There are 11 hidden switches. A switch that is on adds its own fixed numbers to the row, and there is some noise. The rows also spread widely along 13 directions, which tell nothing about the answers.
Some rows, each with its switches (1 for on, 0 for off) after it:
[  0  -1   5  11  -9   9   7  -8  22  -1  -6  13   7   7  22 -48 -11  10
 -21  -4  47   0   2 -28 -36   6  10  -9  -3 -34  -5  -7  -8  -5 -26 -10
   9   9   8  12  17   0  22  14  -8]
0 0 0 1 0 1 0 0 0 0 1
[-12 -22 -37 -21 -17   6 -24 -27 -32  24  18 -12  14 -19 -15  16  24   1
 -25  -7   7 -14 -25  25  12 -15 -27 -13  -2  12 -24 -39   6 -14  28  16
  10  -1   9   6   3 -25  19 -26  -2]
0 0 0 0 0 1 1 0 0 0 1
[ 11   6 -40  30  -9  23  10  -2  22   0 -14  11  -5  36 -25 -20  13  -3
  23   9  14  -8  -4 -40   2   5 -14  -8 -24 -43 -14  -3 -14   0   3  -4
 -20 -14 -14  25  16 -22  -9  -7   8]
0 0 0 1 1 0 0 1 1 1 0
[  7 -17 -26  21 -16  20  19  -8   0 -18   9   4  29  38  -6  -6  -6   8
 -14 -14  31   2  10 -17  -3   2 -16  12  -3 -14  -5 -30   4 -12  -8   4
   2  -6 -11   7  -7  -5  16  12  16]
0 0 0 1 1 0 0 0 0 1 0
[ -4  -6 -18   3 -18  21   2  18   3 -16  18  -4   7  25   2   1  10  -6
   7 -26  -8  14   1  15  -6 -24 -38   6 -30  28  -9 -33  13  -1   6  31
 -10  23  24  18   0 -16  25  14  21]
1 1 1 1 1 0 0 0 0 1 1
[ 13  19  -6  32   2  36  17  48  55   2 -29   8 -24  18  -2 -25   5   8
 -16   7  29  26 -11 -42 -25   8  -8 -15   1   3 -27  18 -10  36   9 -19
 -31 -14 -12  36  35 -11 -20 -26   1]
1 0 0 0 1 1 0 1 0 0 1
[  0   2 -37   1 -14  18 -13  14  -1 -22  -3 -14 -45 -12 -11  28  -7 -18
   4  -7 -22   5 -23   2   7 -21 -32  -5 -18  20 -11 -17  -9  10  28 -16
 -39 -13  14  -4  17 -25   7   8  25]
1 0 0 0 1 0 0 0 0 0 1
[-16 -36 -47  12 -19 -13  -6 -74 -28 -21  14 -16   6  -8 -28  12 -34  -1
 -14 -25  23 -29  -8   1   7  -3 -11  -6   2 -18  23 -44   4 -46 -21  -4
  22  16  -3 -22   7   1  32  23   2]
1 0 1 0 1 0 1 0 0 0 0
[ 24 -13  15  12  -6  19  13  -8  21 -48 -15   4   1  21  10 -13 -35  11
 -22   0  20  -4  21 -42 -34   5  -6  22  26  -7   0 -24   2  -6   0 -46
 -25 -28   4 -18  11  -5  46  25  21]
0 0 0 1 1 1 1 0 1 0 0
[ -1   7 -37  19 -16  29  22  -2  -8   6   8   9  38  24 -26 -28  14 -18
 -25   5   6   0 -22  -7  -1  12  14  14   8 -17 -22  -4  -8   4  14   8
  -8 -27 -15   8  -4 -15 -33  -8   9]
0 0 0 1 1 1 1 1 1 1 1
[-33 -27 -44  22  -3  15 -22 -46 -12   5 -10 -50  -1 -22 -30  12 -38   4
 -26  -5  33 -33 -15 -29   5   3  -1 -11  36  19   0 -24 -24 -23   0 -33
 -10   4 -19  -3  25  -3  13  12   3]
0 0 0 1 1 1 1 1 1 0 0
[  0   3 -14   7   0   4  14  28  21  -3 -12  15 -16  29  21 -39   2  -2
  59 -13  27 -13  12 -32 -15   0 -27  -2 -28 -27 -14 -19 -15  -3 -22  -1
 -15   0  22  20  20 -19   8  14  10]
1 1 0 1 1 1 0 1 1 0 0
[-15 -19 -20   5   5  14 -10 -15  -6  -2  -9   2  15  -3 -22   9 -17  10
 -13   1  -3  -3  -8  -6  -1  -1   2  -5  18  12  -7 -22  10 -15  28 -10
  -5   0  -2  -1  10 -29   7 -30   4]
0 0 0 1 1 1 1 0 0 1 1
[-40  -6 -40 -13  -7  -6   4 -13 -33  -1   0 -14 -10 -38  12  -7 -28 -39
  -9 -29  20 -20 -27  23  -5   5  14  -1  13   8  -7 -28  -8 -29 -11 -16
   2  -1  14 -18   9  -9 -13  24   7]
0 0 0 1 1 1 1 1 1 0 1
[  4  -1 -15   2 -16  24  10  -5  -6  -7   8  -1   7  -2 -22 -11 -11 -17
 -28   4   6  -9 -15   0  -7   2  -2  12  13  11 -12 -14 -22  11  15 -15
 -12 -37   1 -13   5  -8   5  21  19]
0 0 1 1 1 0 1 1 1 0 0
[ -7 -21 -37   5 -29  20 -29  -5  -4 -29  11 -19   2  17   3  -9  -2   3
  17 -11 -37  -2 -10 -19  -7 -13  17 -11 -41 -30  12 -32 -15 -15   2   8
 -30   6  16 -10 -12 -41  33  57  23]
0 0 0 1 0 1 0 0 1 0 1
[-38 -18 -50  17  10   4   0 -18  -1  19 -13 -11  -3  -8 -41  18 -17  -1
  19 -28   7 -10 -24  -6   9   6   0 -27  -6   3  -2 -29  30 -15  17  14
  20  39 -12  14  25 -39 -25 -48  -6]
1 0 0 1 1 1 1 1 1 1 1
[  4  26 -17  17 -15  17  38  -2  -2 -32  -1  19  -7 -11 -13 -14 -16 -39
 -34  -7  -5   9 -23   4 -14   8   3  28  19  18  -5   9   6  11  16 -21
 -23 -24   8 -15   6   9 -28   0  12]
1 0 0 0 1 1 1 0 0 1 0
[ -7  -6 -29 -15 -26  -9   2 -27 -31 -12  23   6   3 -16   3   9 -15 -30
  -1 -20 -11 -23  -8  22   1 -13  -5  13  -4   2   6 -36  -1 -24   2   4
   6  -5  31 -23  -3 -15  19  25  21]
1 0 0 0 0 0 0 1 1 1 0
[ -3 -12  -6   0 -11   7   8  10   2   5   4   9  27   2  23 -14 -18   6
 -63 -13  57   4  -3   7 -17  10  22  -6  34   9 -14 -31   8 -16 -15 -16
  14 -17  -8   4  -4   0  12   6   4]
1 1 0 1 0 0 1 0 0 0 1
[-36  17 -36  16  -9  25 -11  21  -9 -19  -1 -20  25  19  15   4  11 -25
  20 -11 -23   2   7   6   9 -16 -16  28  12  51  -7  -8 -10 -15  -3   4
 -48  15  25  20  -7   1 -19  18  25]
0 0 0 0 1 1 0 0 1 1 0
[-30  -4 -17  12  -3  -1  -7 -22  -9  -5   7  -7  26  24  -1 -24  -2  -3
  46  -7  -5 -22   9 -14  -6  -9 -19  16 -19 -13  10 -17  -6 -13 -18  21
  -4  39  22   6  10 -11   9  17   9]
0 1 0 1 1 1 0 0 1 0 1
[-20   3 -17   5  10  -3   1   5  -6  -3 -16  19 -21 -15  10 -15 -29 -18
  43   0  10 -18  -3 -10   5   2  -2  -2  -2  -7  -3  -8 -26 -10  -7 -25
 -17 -15  20 -10  22 -14  -7  10  15]
0 0 0 1 1 0 0 0 0 1 0
[-24 -16 -18   2   4   7 -15  29 -11 -13  -9 -14 -10   1  14  31 -28  -1
  37  -8 -17 -19   9  -5   7 -16 -22  11  17  40  -3 -36  -7   0  10 -18
 -37  -8  23  -8   7 -20   8  14  37]
1 1 0 0 0 1 0 1 1 0 0
[ -2 -21 -14  13  -4   9  17  30  13 -12  -3   6 -19   9   2 -24 -33  13
  27 -26   4  12  -9 -30 -16  18  23 -19 -30 -21  10 -28  -8  12  -7   2
  -6  -7   1 -10   7 -41   5  32  18]
1 1 0 0 1 1 0 1 0 0 0
[-38  19 -25  -1  -4  -4  -2 -17 -19  14   5  10  46  14  15 -42  27 -23
  35  -9  19 -24   4  10  -3  -2 -18  21   3  -4 -12  -3 -12 -25 -28  21
   4  21  30  22   3  10 -18  -2  -7]
0 0 0 1 1 1 1 0 1 0 0
[ -5  25 -40  16 -23  12  20 -37   3  13   6 -20 -16 -17 -17 -27   6 -39
 -41  -8  48 -22 -30  -8 -16  -6 -32   4   2  -1 -27   8 -19  -9  -4  -7
   2  17   6  26  35  21  -4  -2 -10]
1 0 0 1 1 1 0 1 1 1 1
[ 13   1 -12  -6   0 -11   1  -4  14   2 -18  53  -2  13  -9  -2  18   2
  10   3   0   1   0  10 -10  -9 -15 -12 -17 -32  -6 -13  34 -16  11   7
   8  -6  14  10  10 -22  -2 -61  -9]
1 0 1 0 0 0 0 1 0 0 1

New rows. What belongs after each?
[-37  11  -5  13   7 -10   0 -60 -26   0  -3  11  50  -6 -19  -2  -8 -20
 -11   8  22 -27  11  25   1  -7 -30  39  49  32   5   2   6 -23 -15  -3
  13  17  16  -1  13  40 -11 -29  -5]
0 0 1 0 1 0 1 0 0 0 0
[-34   3 -24  -4   4 -10 -28 -24  -7   2 -17   4   9  -6  26 -11  -3  -8
  25  -1  25 -25  12  -1  -2 -12 -17  -4  15   1  -5 -18 -14 -47 -26 -21
 -14   9  26   9  17   5  15   2  -7]
0 0 0 1 1 0 1 0 0 0 0
[-46   1 -12  -3  -3   3   2  15 -22   1   5 -20   4 -21  36 -18 -35 -29
   7 -22  19 -19  -5  12 -13  -3   9  14  16  29  -3 -23 -22  -8 -26 -10
  -9  12  26  -8   7   6  -5  51  23]
0 1 0 1 0 1 0 1 1 0 1
[  9 -30 -30   3 -12  17  -3  26  11  -2  -5   7   2  32  21  -3  20  24
  -5 -11  46   8   5 -10  -1  -3 -25 -20 -13 -21 -29 -44  10 -26 -13   7
   1  -9  -8  27  -1 -21  22 -10   4]
0 0 1 0 0 1 0 0 0 0 1
[-17 -17 -32  -1  -5  -2   5 -33 -25 -11  -1 -11 -14 -35 -16   7 -39 -24
 -44 -14  37 -18 -21  17   0   9  -5  -1  24  19   0 -29  -3 -30  -6 -37
  -1 -16  -9 -24  11  14  10  14   6]
0 1 1 1 1 0 1 0 0 0 0
[ -9 -34 -38  -3 -23  16 -22 -48 -28   7  22 -25  11 -14 -44  15 -13   8
 -32  -5   0 -16 -26   1   7 -11  -4 -14  -9  -7  -1 -38 -11  -7  30   6
   9  -8  -9 -13   3 -33  35  10   7]
0 0 0 1 1 0 1 1 0 0 1
[-32   5 -22 -12  11  -9 -26 -11   2  22 -24  10 -11 -32 -16   4 -18 -12
  23   1  -8 -23 -12  -1   0  -4   5 -21  10  22  -1  -3 -12 -14  17 -17
 -10   6  24   4  27 -24  -9 -35  -5]
1 0 0 1 1 0 0 1 1 0 0
[  0   1 -22  19 -25  18 -13 -46   7 -26   1 -18  10  -4 -25  -7 -22  -9
 -53   7   8 -18 -10 -16 -15  -5   5   7  27  13   8  -6 -23 -18  -3 -32
 -21 -10   3  -9  12  11  25  29   6]
1 0 1 1 1 0 1 0 1 0 0
[-40  -6 -34  -4  -6  -1  -7 -26 -29  10   9 -12 -11 -40 -29   1 -27 -20
  19 -21 -18 -20 -30  11  12  -5  -7  -5 -14  30   5 -19 -16   1  17  12
   5  26  29 -10  17 -23  -1   6   8]
1 0 0 1 1 1 0 0 0 1 0
[-23 -16 -77  23 -19  13  -6 -37 -20  16  12 -31  10   8 -35  20  12 -12
 -10 -19  27 -19 -24   0  22  -3 -20 -16  -8 -16 -12 -31   6 -33   1  14
  11  16 -26  22  10 -15 -13 -12   0]
0 0 0 0 1 0 1 1 1 1 1
[-18  15 -27   6 -18  14   0   4 -12  -1  20 -14  16  17   0 -19  11 -23
  21  -9  -8 -13  -9   5   0 -17 -34  22 -14  16 -13  -8 -22   7  -3  21
 -20  16  27  14   7  -5  -4  23  18]
1 1 0 1 1 1 0 0 1 0 1
[ -2  37  -4   2  -1 -13  27   4   1 -36 -10  21 -29   4  29 -21 -16 -51
  43  -6   6 -25  12   5 -15 -13 -50  42  -2   3  -3   3  -9  -6 -25 -26
 -33  -2  44 -11  23  25  -2  30  24]
1 1 0 1 1 0 0 0 1 0 0
[-45   2  -8  -2  11   5 -22  -6  -5  19 -11  -1  53   4  11  -8   6   0
  -2  -2  13 -10  10  10  -6  -6  -4   9  42  40 -13 -10   6 -25  -5   2
  -3  27  22  25   8  -4 -11 -37  -5]
0 0 0 1 1 1 1 0 1 0 1
[ 27   7  10  -5 -17   3  18  -1  17 -11   1  34 -15   5  27 -42   1 -11
  -1  10  36 -19   7 -19 -26   3 -17   2  -6 -32 -18 -14 -23 -10 -19 -23
   2 -32  29   0  24  -1  35  23   7]
0 0 1 0 0 0 0 0 1 1 0
[-12  12 -37  16 -11  19  25  38  -2 -13   6   3  -9  22  -2  -6   1 -33
  40 -27 -12   6 -18   6   1  -3 -11  10 -29  -8 -11 -16  -3  26   0  20
 -11  -4   6   1   4 -26 -32  28  31]
1 0 0 1 1 0 1 1 1 0 1
[-23 -10  15  -9  -1   5  22  15 -27 -22  17  16  27  -4  15  -1 -36 -13
   6 -26 -14   2  -1  28 -12  -2   8  33  16  30   7 -35  17  21   5  14
  14   0  31 -33 -13 -15  -5  19  32]
1 0 0 1 0 1 1 0 0 0 1
[  3  -2 -11  18 -10  21  21 -16   4   2   6   6   4   6 -45 -15   8  -4
   0  -6 -10   6 -30  -9 -10   1 -17   2 -36 -25  -5  -4  20  41  30  31
  14  18  -5   3  12 -23  -7 -17   5]
0 0 0 1 0 1 1 0 0 0 1
[-20  10  -2 -24 -22   4 -26  -5  -5   6  18 -14  17  -1  25 -35  24 -12
  23 -13 -12 -13   5   4 -19 -26 -33  11 -27  31 -12 -17 -27 -10  -4  24
 -18  29  59  22  10 -11  43  30   4]
0 1 0 1 1 1 0 0 1 0 0
[-38  -2 -36 -26   6 -21 -19 -13 -20  23  -6  21  -3 -20  -2 -10   5 -17
  51 -18 -13 -22 -18  17   5  -3  -2 -21 -19 -14  -8 -24   5 -29   4  17
  10  22  33   2  17 -43 -10 -32 -13]
1 0 0 1 1 1 1 0 1 0 1
[-20 -22 -22  25 -13   8   4 -24 -22 -16  11 -10  16   3   1  -4 -39  -4
  -9  -8  19 -16  -6  -8  -4   4  22   9  14 -23  16 -26 -13  -6 -22 -10
   4  -9  -9 -23   2  -1   1  49  21]
0 0 0 0 0 0 1 1 0 0 1
[-21   5 -34   1  -1  14  -1  52   9  16  -7 -13 -25  10  40 -14   8 -15
  45 -18  33 -13   2 -10   0 -16 -41  -9 -11  17 -39 -26 -25 -13 -16  -5
 -27   4  25  38  25 -18   0  12  14]
1 1 0 1 1 1 0 1 1 1 1
[-10 -10 -25   6  -2  -3 -11 -25  -1 -13 -10  -6  -1  -6   7  14 -21   1
 -27  -3  28 -16   5  -6  -2 -11 -27   1  36  23  -9 -24   8 -50   0 -34
 -20   6   8   9  19   5  25 -22   0]
1 1 0 0 1 1 0 0 0 1 1
[  3   8   6  22 -20  40  14  28  26 -24   4  -6  19  17  14 -40 -21  -4
 -39  -1   1  21  -5 -31 -36   9  35  11  13  15  -5   1 -24  19   2 -18
 -31 -14   6   1   3 -12   7  46  25]
0 0 0 1 1 1 0 0 1 1 1
[-23   4  -4  42  -1  25  21  -2  13 -41  -6 -16   2  22  -1 -11 -36 -10
  24 -21  -5   2   9 -26 -22 -10 -13  30   1   8  18  -7   6  22 -14   0
 -19  33  10  -4  14   4  -3  36  25]
1 0 0 1 1 1 1 1 0 0 1
[ -4 -10 -21  17 -21   1  10 -51   2 -30  -2   6   1  -4 -27 -16 -30 -13
 -25 -21   3  -8 -15  -9 -29  15  31  -3 -15 -39  32 -22  21 -21 -12  -7
  15  12  -3 -27   0  -5  14  26   0]
0 0 1 1 0 0 1 1 1 0 0
[ 37  15 -11  23 -24  17  24 -17  21 -49  -5  26  12  37 -16 -17   7  -6
 -44   5  -4  17  -1 -20 -24  -1 -10  26   0 -30   1   5  20  -4  11 -12
 -27 -17  -3  -2  -4   2   6 -12   8]
1 0 0 0 1 1 0 0 0 0 1
[ 10  21   2   9 -10   6  35 -19  21  -3   0  32  -8   0 -45 -17   3 -25
   2 -13 -11   4 -19   5 -25   1 -16   6 -36  -9   4   2  32  29  25  27
  26  24  17   2  20 -12 -11 -33   3]
1 0 1 1 0 0 0 1 1 1 0
[-41  32 -26   0   5   2  -8   2  -3  14 -25   0 -17 -34  -1  -8   2 -44
  11   3   1 -25 -22  19  -3  -8 -13   6  24  41 -16  12 -17  -5  -1 -18
 -24   4  33  13  26  15 -38 -18  -4]
1 0 1 1 0 1 1 1 1 0 0
[-26   2 -23   7 -12  16   1   2 -16 -42   1 -12  15  10  17   5 -17 -29
   5 -15 -13 -10  12  11  -1 -16 -23  37  21  47  -1 -22  -7 -27  -8 -13
 -38   2  31  -7  -8  11   7  35  32]
0 0 1 1 1 1 0 0 1 1 0
[-25  -2 -50  20 -15  -7  10 -30 -27 -29  -5  -3  11   4   3   0 -17 -35
 -21  -6  18 -24 -10  12   6   6   7  19  25 -21   6 -13   2 -47 -32 -24
 -13  -6  -5 -17  -8  24 -28  15   9]
0 0 1 0 0 1 0 0 1 0 1
[-43  -4  -3  -4  21   5 -11  15  -6  10 -19  -1  13 -14  10   4 -15  -4
  14 -14   5   1   3  13  -7 -10  -7   3  26  46  -9 -17  11  -4  11  -3
  -5  19  19  10  15 -18 -11 -30   3]
0 0 0 1 1 1 1 1 0 0 1
[ -8   5 -15  33   0   6  -6 -40  21 -36 -31  -5 -23  -6 -14  -9 -31  -5
 -27  12  14 -11  -7 -28 -24  -1  -8   4  27  -1  10   7   2 -26 -10 -50
 -36   8  -3  -2  34  20  10  -4  -8]
1 1 1 0 1 1 1 0 0 0 1
[-11  44 -27  24 -19  17   3 -15  20 -18 -15  -8 -25  -1   5 -52  17 -44
  17   8  -4 -12 -20 -22 -30  -9 -13  10 -25 -32  -7  31 -29  -1 -15 -13
 -40  12  24  18  30   7 -13  29  -7]
0 0 0 1 1 1 1 1 1 0 1
[  4   0   0  -2  -6   9 -31  -9  20 -13 -14  13  -8   8  -2  -6   9  10
  31  20 -41 -11   7 -26 -17 -21 -18  -3 -20 -10  -1  -9   3  -4  26  -6
 -30  11  36   9  23 -40  34 -18   7]
0 0 0 0 0 1 0 0 1 1 1
[  1 -18 -22  11 -12   3   8 -42 -14 -21   2  19   7   3 -36  -7  -9  -5
  -4   3 -16  -7 -21  -1  -3   6   6   3 -15 -43  12 -19  18  -5  11   6
   7  -5  -3 -27   0 -21   2  -6   3]
0 0 1 0 0 1 1 0 0 0 1
[-19  41   4   7 -14  11   7  10  17 -31  -9   9  -5 -14  20 -26  -7 -41
  -4 -14 -30  11 -10   6 -41 -11  12  24   5  28   7  16   0   7   0 -10
 -35  16  45   0  15  -1 -15  19   8]
1 0 0 0 1 1 1 1 1 0 1
[  2   5  17 -14   9  -4  13  -7  30  -1 -23  43   0  -9 -28  -5   0  -5
 -17 -15  -5  24 -12  13 -36   9   0 -15 -15   7   0 -12  64   0  31  10
  30  27  12   3  20 -32   0 -75 -16]
0 0 1 1 1 0 1 0 1 0 1
[-28  30   9  -8  -6   1  14  24  -5 -37  -1   9  11  -3  46 -19 -13 -43
   8 -22 -22   8   9  23 -29 -11  -3  40  11  40   2  -1   3  -6 -15  -6
 -30  17  51  -9  -2   7 -11  29  23]
0 0 0 0 1 1 0 0 1 0 1
[ -2  32 -24  -6 -12   1  21   3  18  -2  -9  13 -47 -17 -12 -26  20 -50
  27 -24  -1   2 -28  13 -20  -7 -40  -5 -59  -8 -14   3   5   8   6  15
  -3  21  30  16  28  -8 -11  -2  -3]
0 0 1 1 1 0 0 1 1 0 0
[-34  10 -29  21  -8  30  -6   8  -4   1   4 -37  -6  -9 -16  21   3 -27
   9 -13  -2 -10 -15  13   6 -20 -43  14   5  57 -13 -14  -9  25   7   6
 -19  20  13  16  20   9 -14  16  26]
0 0 1 0 0 0 1 1 1 0 0
[  8  -3  -6  -5 -12  -6  22 -43  17 -24 -11  15 -23 -28 -18 -19 -24 -14
 -52 -28  29   3 -16  -2 -41   6  -2  -8  -8  -4   8 -13  25 -23   2 -16
  14  14  15  -8  19   3  28 -13 -17]
1 0 1 1 1 1 0 1 0 0 0
[-13  10 -10 -11  -1 -10 -29 -28  17   6 -21  10  -2 -15 -14 -16   2  -2
  -7   3 -14  -7 -10  -9 -24  -8  -2 -15  -3   9   0   2  11 -28  18 -13
 -13  29  28  16  26 -22  17 -44 -17]
1 1 0 1 1 1 0 0 1 0 1
[  0  15  14  -8 -18 -13  17 -60 -18 -10  16  39  41 -15 -18 -43  -6 -21
 -29   2 -11  -8  -9  14 -34   7  29  25   5 -20  20   5   6  -2   7   7
  22  -6  26 -26  -1   1   8  -1 -10]
0 0 0 0 1 0 1 1 0 0 0
[ 18  -1 -45  18 -29  24  39   3  -5 -26  16  -3 -10  18 -27 -14   4 -24
 -15 -29   4  12 -33  -4  -6   9 -13  11 -39 -25 -10 -20  10  15  11  16
 -10 -21 -13  -8  -9 -15  -9  25  15]
1 1 0 1 1 1 1 1 0 0 0
[  1   1 -30  -4 -27   8  31 -29 -36 -12  33  -9  21  12 -10 -11  11 -36
 -15 -23  29 -23 -10  17   3  -7 -53  40   2   2 -22 -31  -4  -6  -5  14
  11 -10  11  -6  -8  14   8  21  19]
0 0 0 1 1 1 1 0 1 0 0
[ 10  -4  17   4  -4   0  20  -1   5 -27   5  19  -4  15  26 -21 -30  -2
   8  -7  26  -9  17 -12 -26  -9 -20  21   5 -11  -1 -26  -3   0 -18 -19
  -5 -11  22 -16  15  -2  35  31  20]
1 1 0 1 1 0 1 0 0 0 1
[-20   7 -32   6   2   0 -22 -14  10  18 -23  -6 -34 -13 -14 -10  -1 -13
  44   7   5 -27 -15 -23  -2 -14 -26 -21 -24 -23 -10  -1 -24  -6   4 -14
 -17  17  15  18  42 -21   1  -9  -3]
0 0 0 1 1 0 0 1 1 0 1
[ -2  -5 -24  32   2  -5  -1 -49  15 -19 -25  27  14  15 -45 -12 -22   1
   6  14 -15 -11   0 -29 -12  14  23  -4  -2 -34  30   1  20 -34   0 -19
 -10   6 -11  -6  14 -12  -6 -28  -6]
0 1 1 0 1 0 0 1 1 1 0
[-10  18   7  22 -11  22  -1  -8  20  -2   8  12  44  30 -15 -18  15   7
  10   1 -26  13  11  -8 -23 -23 -15  19  -9  19   7   7   9  23  17  37
  -7  40  28  30  11 -12   5 -16   9]
1 0 0 0 1 0 0 1 0 1 1
[  0  40   0   1   3 -15  25  13  16 -20 -20  48 -38  -8  27 -31 -13 -44
  38   4  -2 -11  -1  -4 -22  -2  -9  15  -6 -20  -7  14  -9  -6 -11 -29
 -22 -11  40  -6  34  -5 -20  -2   9]
1 0 0 0 1 0 0 0 1 1 1
[ -5  23 -13  -5 -14  -6   7 -40 -24 -22   8  22   4  -3 -17 -22  11 -41
  22  12 -39 -24 -17   9  -8 -10 -18  35 -10 -24   0   8  -5  -1  15  -1
 -17  -8  35 -24  10 -10  -7   0   7]
0 0 0 0 1 1 1 0 1 0 1
